The rows are grouped in 4 ways, from coarse to fine. Each group lies inside one group of the grouping before and may be the whole of it. The rows also spread widely along 13 directions, which tell nothing about the answers.
In the rows, 128 means zero.
Known rows, each followed by its group in each grouping:
[129  94 147 155 149 142 106  63 151 132 154 144 126 123 108 116 170 109
  84 131 142 136  77 108 144 176  98 125 108 134] | K_408 K_967 tebib Libur
[126  89 130 104  90 111 156 173 149 172 130  62 150 126 164 101  90 128
 158 160 126 115 101 153 105 101 148 162 114 130] | K_100 K_448 lub Rog
[ 94 159 105 101 136 159 160 109 120 143 155  45 174 142 160 138 138 146
 115 123 129 124 132 124  84 159 116  76 153 151] | K_104 K_335 vobi Semu
[145 123  78 127 113 155 146 123 135 143 159 108 164 195 114 138 137 134
 137 116 123 117 121 147 107 148 161 161 148 154] | K_217 K_492 lazor migas
[152  91 114 129 133 182 187 148  80 133 123 115 130 140 142 146  91 137
 145 104 137 129 154 178 145 122 136 151 155 166] | K_408 K_967 vuto Muve
[111 142 102 154 177 155 133  98 165 139 136  87 144 101 134 131 148 142
 144 128 132 136 107 122  94 112  98 106 164 151] | K_408 K_490 tege Mifi
[126 113 113 149 176 142 121  90 182 144 100 137  80  83 169 190 146 121
 151 123 106 141 128 139 143 115  92 137 143 104] | K_408 K_967 vuto rori
[132 110 115 186 192 136 171  80 138 102 160 154 103 119 104 112 133 125
 110 102 171 132 153 136 146 126  81 144 160 195] | K_408 K_490 Kufer rege
[142 153 117 137 147 131 181 104  83 110  92 164  66 144 164 205 147 137
 139  91 104  87 185 163 162 127 130 140 179 105] | K_408 K_490 Nizel kir
[122 107 158 112  91 120 163 132  94 130 135 128 143  87 182 111 116 120
 129 115 128 137 174 153 138 130 128 110 119 152] | K_100 K_604 guda tir
[ 98 144 152 153 100 112 127  85 144  93 178 130 102 107 160 110 180 110
  95 107 180 107 145 138 111 170  75 133 148  88] | K_217 K_979 sefu nima
[130 139  93 165 163 110 145 119 138 103 160 157 111 146  85 119 117 125
 138 115 162 108 163 128 102  98 103 169 162 134] | K_104 K_963 mip Pim
[160  93 103 129 141 153 128 138 147 156 101 148 120 113 162 195 110 123
 186 105 101 113 139 153 129  92 136 169 138 108] | K_408 K_700 mak rodaf
[117 142 111 113  86 160 124 132 139 170 118  75 177 110 187 131 164 155
 171 127  75 141 115 162 105 120 150 101 148 130] | K_100 K_448 muso fupu
[158 110 113 134 105 180  99 136 154 157 131 135 152  76 163 160 134 128
 186 107  98 162 152 172 134 101 144 147 146 111] | K_408 K_490 Nizel pon
[141 169 113 138 128 119 111 133 133 130 160 173 160  98 113 116 136 137
 177 112 108 112 188 129  84  77 134 140 167 116] | K_100 K_604 niro Nuv
[115 137 157 105  92  96 122 156 119 136 129 119 113  98 102  69 125 114
 109 196 114 178 126 149 118 112 156 130 108  73] | K_100 K_604 niro Suz
[147 119 118 160 134 197 118 100 102 128 142 143 136  98 134 154 151 127
 138  96 120 143 131 142  97 131  97 121 154 100] | K_100 K_604 guda Duve
[162 136  96 116 135 169 150 128 152 161 144  95  85 161 132 170 133 139
 142 143  97 148 128 171 150 149 143 174 156  89] | K_217 K_979 sefu dubag
[121 108 135 154 123 130 126 112 178 155 144  97 130  77 169  95 143 137
 151 133 124 131 101 142 130 107  88 128 137 154] | K_104 K_335 mudi lil
[133 113 143 101 116  83  92 125 135 147 100 181 141 135  99 137 134 100
 125 167  99 120  96 100 121 113 180 139  83  89] | K_408 K_490 tege divo
[126 111 135 131 124 139 133 128 116 159 102 122 163 100 136  99 137 141
 148 147  90 149  91 133 117  97 147 100 120 163] | K_100 K_448 lub Nosit
[140 150 131 106 147 135 121 105 113 153 152 153 181 105 151 165 128 132
 160 101  97  98 178  99  97 120 133 100 137 137] | K_100 K_448 dore befor
[103 123 131 143 159  38 174 106 134 112 105 146  66 162 122 132 129 111
 105 153 144  59 116 105 112 113 109 161 126 105] | K_100 K_448 dore des
[124 136 134 130  95 133 124 124 121 121 163 139 146  94 141 107 142 121
 134 116 130 151 174 153 110 125 124 130 142 113] | K_100 K_604 guda Duve
[155 127 106 121  84 161 158 150 115 146 167  99 141 155 121 101 127 143
 142 131 109 158 156 193 139 134 162 164 156 134] | K_100 K_604 niro Suz
[114 168 149  98 114  99 158 111  90 136 147 106 124 170 103  87 152 143
  77 171 107 121 119 125 144 164 154 100 131 134] | K_104 K_335 mudi lil
[156 122 121  95 108 128 164 136  95 173 131  95 146 205  88  99 130 147
 107 178  78 126  72 132 137 151 191 139 116 142] | K_100 K_604 guda tir
[134 116  93  97  92 144 105 130 159 176 131 108 191 142 158 159 141 128
 170 127  78 138 123 142 102 125 177 136 117 123] | K_100 K_448 dore des
[146 141 128 152 104 174 111 117 100 131 166 135 142 142  78  82 166 142
 115 136 123 139  95 146 112 136 131 133 155 107] | K_104 K_335 vobi Semu
[128 121  91 161 130 152 159 138 117 111 136 123 141 146 110 114 127 135
 146 110 155 117 134 164  99  98 129 160 174 150] | K_408 K_490 Kufer rege
[129 153 143 126 120 138 173 142  64 109 120 137 103 121 139 125 129 143
 131 117 130 114 176 171 138 116 135 125 173 116] | K_408 K_700 mak rodaf
[112 163 175  80 150 111 173  92 103 145 147  72 100 124 161 142 137 135
  74 159 120 122 143 114 164 194 122  77 129 120] | K_408 K_490 tege Mifi
[139 105 145 117 102 116 130 124 126 135 153 145 140 141 123 113 131 117
 119 131 136 114 134 139 143 145 146 156 119 132] | K_408 K_967 vuto Muve
[131 108  95 130 109 166 129 119 107 118  86 151 127 131 175 224 142 111
 156  81 117 111 151 161 108 124 140 142 145  76] | K_408 K_490 Nizel pon
[162 173 114 121 144 157 111 102  77 131 140 173 129 160 102 199 152 132
 136 107  90  75 146 102  78 138 134 135 163  43] | K_100 K_604 guda Duve
[111 142 124 143  75 133 143 113 113 113 116 132 133 135 186 137 184 146
 148  87 123  81 141 175 126 130 126 132 177 123] | K_408 K_967 vuto rori
[150 100 141 130 125 123 124 106 152 167 140 122 143 105 181 155 132 125
 160 112 107  71 106 109 108 124 100 140 120 114] | K_100 K_604 niro Suz
[173  85 124 145 170 153 142 115 127 162 123 160 107 119 118 155 107 123
 152 130  99 134 123 132 148 108 125 158 123 136] | K_100 K_448 dore befor
[152  75 156 123 120 134 149 137 122 168 157  95 156 117 120  72  96 124
 121 159 131 131  83 124 124 130 126 138  96 160] | K_100 K_604 niro Suz

New rows, each followed by its group in each grouping:
[117 104 126 129  96 125 133 141 135 134 131 119 160 107 153 105 123 117
 145 127 141 129 123 142 100 111 136 134 121 148] | K_217 K_492 lazor migas
[173 135 115 150 178 178 136 108  81 130 137 173 112 121 115 195 116 130
 154  93 113  85 154 110  86 111  98 143 168  79] | K_100 K_604 guda tir
[128 180 113  96 182 125 134  99  91 149 111 123 151 155 134 203 127 144
 141 123  92  53 124  63  72 128 124  81 144 100] | K_104 K_963 mip Pim
[131 117 129 138  86 182 127 140  77 141 118 101 157 128 128 108 149 139
 137 134 116 129  78 155  82 121 140 120 145  92] | K_100 K_448 dore des
[132 146  83 134 139 129 153 109 165 135 152  99 116 179 126 155 152 139
 136 123 125 109 136 152 128 142 137 167 170 126] | K_408 K_490 tege Mifi
[156 160 146 132 146 185 129 125  64 135 152 137 162 115  98 117 132 154
 140 116 120  99 130 123  99 121 126 108 176 122] | K_408 K_967 tebib Libur
[112 142  75  98 141 171 122 106  98 138  77 117 129 172 112 206 150 123
 110 147  78 179 108 135 109 153 169  92 117  80] | K_104 K_963 mip Pim
[160 141 147 145 166  97 136 112  95 120 131 208  82 125  85 132 117 125
 129 133 121  96 155 108 148 103 117 149 136 111] | K_104 K_963 mip Pim
[103 153 142 107 120  99 132 117 134 130 145 118 142 121 132 104 145 120
 110 152 133 128 128 114 105 141 135 107 122 120] | K_217 K_979 sefu nima
[155 115  94 154 122 187 122 120 119 133 145 157 164 124 124 142 138 131
 162  91 120 142 145 153 110 116 138 143 154 154] | K_217 K_492 lazor migas
[138  97 123 135 122 160  91 116 108 133 101 160 141 144 104 163 146 109
 125 130 122 108  68 116  87 128 137 143 117  64] | K_408 K_967 vuto rori
[144 106 154 113 103 104 139 140 122 136 183 138 144 116 118  92  98 107
 120 137 148 124 165 132 121 132 131 158 109 122] | K_100 K_604 niro Suz
[168 118 138 128 109 159 130 144  97 149 113 162 125 122 131 136 129 143
 164 123  92 116 132 164 152 103 155 155 152 117] | K_408 K_967 vuto rori
[184  91 163 111 130 118 143 133 102 156 152 171 138 137 118 133  89 119
 140 124 124  80 137 116 157 125 151 166 110 144] | K_408 K_490 tege divo
[168 108 100 145 143 184 140 126 102 146 114 147 130 160 107 160 130 136
 153 117 109 109  86 137 107 116 139 154 145 119] | K_217 K_979 sefu dubag
[115 113 148  78 123  53 135 102 167 151 160 129 138 130 159 145 115  93
 103 147 120 113 163  97 135 164 137 132  74 124] | K_100 K_604 niro Suz
[145 127 142 139 105 141 143 116 110 116 173 147 124 132 140 122 141 132
 129  95 151  96 170 160 143 146 115 160 165 126] | K_408 K_967 vuto rori
[104 136 170 124 133  70 118  86 157 145 125 144 123  63 200 142 155 119
 142 123 111  81 143  95 117 120  91  99 117 113] | K_100 K_448 dore des
[125  98 150  81  91  97 179 152  63 137 105 127 139 157 130 113  96 112
  98 158 114 131 131 138 136 139 178 124  87 140] | K_100 K_604 guda Duve
[144 158 105 102 127 156 152 150  65 126  97 134 116 165 100 174 122 135
 131 141  96 134 153 159 120 119 185 135 158  76] | K_408 K_490 Nizel pon
[136 112 136 138 135 112 131 121 185 158 140  99 103 108 139 109 135 130
 142 158 124 130  96 141 147 117 119 159 134 124] | K_408 K_490 tege Mifi
[161 123  92 136 146 177 151 128 115 166  79 120 118 154 121 158 143 157
 161 143  63 142  84 164 151 103 169 138 158 141] | K_408 K_490 Kufer rege
[167 121 124 158  95 189  97 124 120 127 167 169 164  87 142 141 147 129
 176  72 131 126 172 167 119 111 126 154 167 113] | K_408 K_490 Nizel pon
[138 168 126 162 183 152 151  86 111 126 145 150 127 113 115 118 158 155
 137 110 119 108 132 113 117 119  99  99 176 169] | K_217 K_979 sefu nima
[129 146 117 168  82 126 161 159  57 101 108 172 145 151  87  51 155 158
 153 123 118 114 130 181 108  66 166 146 180 156] | K_100 K_448 lub Nosit
[116 129  93 130 120 110 192 140 119 124 101 111 105 171 133 119 128 137
 131 142 118 133 135 172 139 114 161 149 151 167] | K_217 K_492 lazor migas
[153 121 111 134 174 105 156 102 112 121 162 183 126 176  86 158 107 113
 119 109 137  86 171 102 117 132 130 167 132 142] | K_100 K_448 lub Nosit
[138 125 153 139 130 112 142 116 111 126 136 156 100  97 143 131 128 119
 131 124 126 105 150 128 121 117 103 141 137  97] | K_100 K_604 guda Duve
[112 166 125 119 139  52 186 121  99 114 132 129 119 184 124 124 128 137
 120 132 133  25 144 101  84 117 127 140 155 123] | K_100 K_604 niro Suz
[102 172 109 116 117 116 140 102 119 120 128 137 165 146 148 139 171 139
 134 110 113 101 147 123  95 136 145  95 150 147] | K_217 K_979 sefu dubag
[156 150 148 137 146 111 128  91 107 119 163 200 115 145  98 133 152 130
 118 110 124  81 166 116 150 142 126 149 154 124] | K_408 K_967 vuto rori
[158  63 132 142 141 132 135 123 168 167 137 125 135 120 141 123 105 114
 151 134 134 106  71 115 127 117 113 168 100 154] | K_217 K_979 sefu nima
[164 106 123 131 103 131 137 124 104 147 123 171 134 151 146 160 135 128
 162 103  96  80 137 144 130 117 149 166 135 115] | K_100 K_448 dore des
[141 148 107 122 129 151 133 133  91 114 139 164 146 145 110 161 126 129
 146 101 129 107 182 145 103 117 148 147 166 107] | K_408 K_967 vuto Muve
[118 100 172  98  70  80 168 142  74 119 104 163 141 109 195 126 111 108
 131 109 134  84 167 140 141 127 150 118 101 154] | K_217 K_492 lazor migas
[159  97 149 162  86 144 118 125 130 145 132 164 141 101 156  97 157 136
 169 107 118  95  90 148 134 105 121 154 137 140] | K_217 K_979 sefu nima
[152  83 121 135 132 145 145 134  83 158  83 156 168 143 121 136 114 135
 159 125  93  96  75 118 105  89 157 128 112 163] | K_100 K_448 lub Rog
[144 112 144 140 112 147 112  86 137 149 165 132 135 125 140 123 162 127
 115 120 118 116 101 127 142 162 106 129 124 125] | K_104 K_335 mudi lil
[143 117  95 146 137 186 163 129  77 122 134 123 136 155 119 153 114 136
 135 100 136 115 136 154 102 122 118 140 163 134] | K_104 K_335 mudi lil
[121 185 202  65 103  56 113 125 120 166 138 145 150  91 127  63 152 137
 112 197  73 135 128  93 156 136 178  73  95 131] | K_217 K_979 sefu nima
[149 111 157 133 131 142  97 136 124 164 135 143 160  74 119 104 118 127
 158 148 107 128  98 110  94  89 126 125 118 108] | K_100 K_448 lub Nosit
[136  97 140 145  97 139 135 112 119 137 152 147 160 110 149 100 146 126
 136 106 125 135 139 151 139 133 127 131 122 168] | K_100 K_448 muso fupu
[159 108 136  93 149 128 145 117  86 156 106 172 137 152 107 162 106 114
 116 147  86 132 125 105 151 142 177 119  90 148] | K_217 K_492 lazor migas
[137 109 121 141 152 123 133  84 168 140 122 133  89 119 175 197 148 113
 137 107 122  99 131 131 145 142 102 153 135  99] | K_408 K_490 Nizel kir
[159 145 132 119 195 109 127  86 153 181 126 122  78 160 105 172 135 139
 119 174  74  75  67  74 135 139 113 139 127  84] | K_104 K_335 mudi lil
[124 127 141 118 153 133 172 127  90 131 133 106 131 135 109 101 114 136
 103 147 138 133 125 133 131 135 135 109 136 159] | K_408 K_700 mak rodaf
[140 129 101 154 161 135 177  97 117 127 146 135 132 149 134 141 134 142
 140  95 123  92 153 132 118 124 108 135 162 176] | K_100 K_604 niro Suz
[140 152 124 160 136 123 140  91 127 106 193 143  87 158  87 104 156 131
  95 124 158 120 152 141 145 161  97 160 162 111] | K_104 K_963 mip Pim
[142  74 135 129 112 166 161 130  90 144 121 110 122 133 149 141 111 119
 119 125 130 134 107 157 133 144 128 143 115 123] | K_100 K_448 lub Rog
[ 87 105 114 120 111 108 121 108 154 122 110 115 149 137 168 162 149 104
 122 118 146  96 107 122  85 139 120 129 116 105] | K_408 K_967 vuto rori
[174 136 135  79 146 140  91  96 150 185 158 167 166 125 127 180 138 127
 146 128  60 141 159 108 167 157 174 121 106 132] | K_408 K_700 mak rodaf
[135 107 109 142  83  93 139 129 145 121 121 178 135 163 149 131 151 127
 162  96 123  77 149 166 144 105 154 187 147 148] | K_408 K_967 vuto rori
[137 115 135 149 153 117 124 126 153 141 128 147 123 102 105  97 125 129
 147 147 126 122 109 127 127  90 121 152 138 141] | K_408 K_967 tebib Libur
[140 169 156 111 172 130 156 119 112 139 164 111  98 103 127 130 115 142
 119 142 127 121 174 128 140 137 111 118 163 112] | K_408 K_700 mak rodaf
[100 130 128  91 132  80 164 107 120 146 113 107 146 163 150 145 132 124
 107 146 107  98 121 105 116 148 153 104 104 148] | K_100 K_448 lub Rog
[ 94 133 111 129 139  99 151 111 137 113 136 116 140 140 131 124 132 113
 111 131 156 111 133 113  85 133 120 122 130 144] | K_217 K_492 lazor migas
[155 153 136 141 124 148 174 101  66 130 168 133 136 172 120 114 154 159
 121 102 119  73 145 140 133 154 128 131 175 152] | K_100 K_448 dore des
[128 117  97  93 154 145 143 124 107 147  89 129 144 166 118 190 116 122
 126 140  95 133 121 124 116 133 171 121 117 124] | K_408 K_967 vuto Muve
[130  94 152 147 149 143 179 113 109 145  89 121 106  85 181 123 126 138
 141 124 119 120  97 141 149 113  98 102 128 180] | K_217 K_979 sefu dubag
[125 143 117  53 105 120 129 143  86 181  77 126 201 167 109 131 127 142
 129 181  34 158  98 115 131 121 232  70  85 164] | K_104 K_335 mudi lil
[126 105 145 137 120 118 137 125 145 140 108 140 120  73 177 128 130 124
 158 121 120 130 139 153 148  97 123 129 131 145] | K_408 K_490 tege divo
[113 108 129 147  88 148  93 109 152 118 152 145 174  74 153 114 160 108
 138 100 148 164 151 154 115 127 124 120 127 132] | K_408 K_490 Nizel pon
[135 152 110 124 209 126 167 108 132 142 134 121  93 154  72 128 115 134
 103 174 115 154 118 107 132 133 133 125 137 146] | K_217 K_979 sefu nima
[125 133 155 126 172 110 141  90 166 131 173 111  74 103 138 141 127 113
  96 142 153 123 155 120 152 165  81 146 138  99] | K_408 K_967 tebib Libur
[155 108 113 124 121 123 113 129 118 141 108 201 150 114 135 172 120 112
 173 107  88 114 159 124 109  88 154 149 118 112] | K_100 K_604 guda tir
[150  84 132 152 145 156 146 103 131 126 160 125  97 137 113 134 122 109
 100 124 162 136 115 145 147 158 106 165 129 122] | K_408 K_490 tege divo
[136 107  95 132 128 158 145 124 102 133  95 144 123 149 136 179 132 123
 143 115 100 137 131 155 115 118 149 143 136 107] | K_100 K_448 lub Nosit
[116 126 110 101 110 131 112 138 159 127 155 125 134 121 124 143 122 104
 125 139 138 178 180 162 123 137 151 157 128  91] | K_408 K_967 vuto rori
[148  91 137 106 118 181  99 121 113 172 133 109 168 115 133 153 118 116
 126 141 104 140  77 112 104 145 132 112  94  98] | K_104 K_335 mudi lil
[122 150 104 127 161  91 115  89 148 129 118 176 147 150 110 166 156 121
 136 123 105  88 133  91 104 115 147 127 133 129] | K_408 K_490 Kufer rege
[195  83 167 110  93 160 126 166  79 169 128 148 142 123 122 129  92 126
 159 139 109  97  97 142 143 111 164 170 114  97] | K_408 K_490 tege Mifi
[141 130 108 118 135 160 149 128 129 134 157 126 114 141  92 117 125 123
 110 151 123 204 156 169 154 149 155 144 132 137] | K_217 K_979 sefu dubag
[151 122 145 103 143 116 130 125 120 167 108 137 102 127 130 158 113 126
 133 162  83 109 105 112 140 118 139 134 111  91] | K_104 K_335 mudi lil
[132 148 134  92 141 143 147 121 112 161 126  94 134 141 127 136 132 139
 115 164  96 136 101 119 122 151 150 100 124 121] | K_217 K_979 sefu dubag
[142  87 103 164 146 143 129  85 119 132  91 180 131 139 137 168 151 125
 146  95 107 105  93 120 135 117 116 127 118 160] | K_104 K_963 mip Pim
[117 131 139 127 125 170 152  78  81 123 133 131 125 117 154 148 168 130
  90 110 109 172 155 155 158 181 125  79 132 143] | K_100 K_448 lub Rog
[174 120 155 133 166 143 131 117 119 168 125 148 121  97 112 127 118 140
 147 149  91 124 109 116 157 108 136 127 130 139] | K_408 K_490 Nizel pon
[106 158 161 108 120  82 119 137 128 140 123 132 143 103 101  63 141 136
 121 183 112 135 116 119 120 102 157 106 126 128] | K_408 K_967 vuto Muve
[ 96 126 113 127 114 107 170 148 138 125  80  96 102 107 179 135 127 131
 151 140 124 132 139 177 127  90 136 135 152 126] | K_408 K_490 Kufer rege
[147  78 118 111  78 160 115 115 140 176 121 110 164 144 184 174 148 123
 153 112  87 114  87 147 128 152 152 144 103 114] | K_100 K_448 lub Rog
[110 109 112  79 103  81 143 180 175 166 102  91 149 124 136  96  95 123
 155 187  98 176 132 164 140  85 198 149 101 153] | K_408 K_700 mak rodaf
[114 138  93 139 106 154 139 131 142 126 128 102 139 134 147 130 156 143
 153 115 125 136 140 179 112 116 136 143 175 128] | K_408 K_967 vuto Muve
[109 113 112 155 136 130 125 128 129 102 131 138 115 140  63  85 140 110
  97 156 161 168 101 147 102 117 133 150 132 107] | K_408 K_700 mak rodaf
[131 159 114 112 129 139 120 123 140 140 135 114 105 135 118 154 146 129
 128 151 107 148 139 150 125 134 152 142 154  69] | K_408 K_490 tege divo
[121  82 113 151 162 112 110 113 154 148  83 148 139 102 153 177 119 105
 170 122 122  70  74  84  53  75  98 141 109  94] | K_100 K_448 dore des
[111  75 142  93  80  98 159 158  62 130  46 149 128 141 172 166 103  97
 132 137 111  97 112 141 107 107 169 130  83  89] | K_100 K_448 dore befor
[176  90 174 112 156 106 120 117 162 167 174 157  86 116  86 106  97 106
 103 179 123 153 127 120 195 149 134 181  92 116] | K_408 K_967 vuto rori
[115 129 157 129 143 124 126 117 134 119 180 121 145  79 131 100 118 114
 115 123 175 126 162 119 102 133  93 119 135 125] | K_408 K_700 mak rodaf
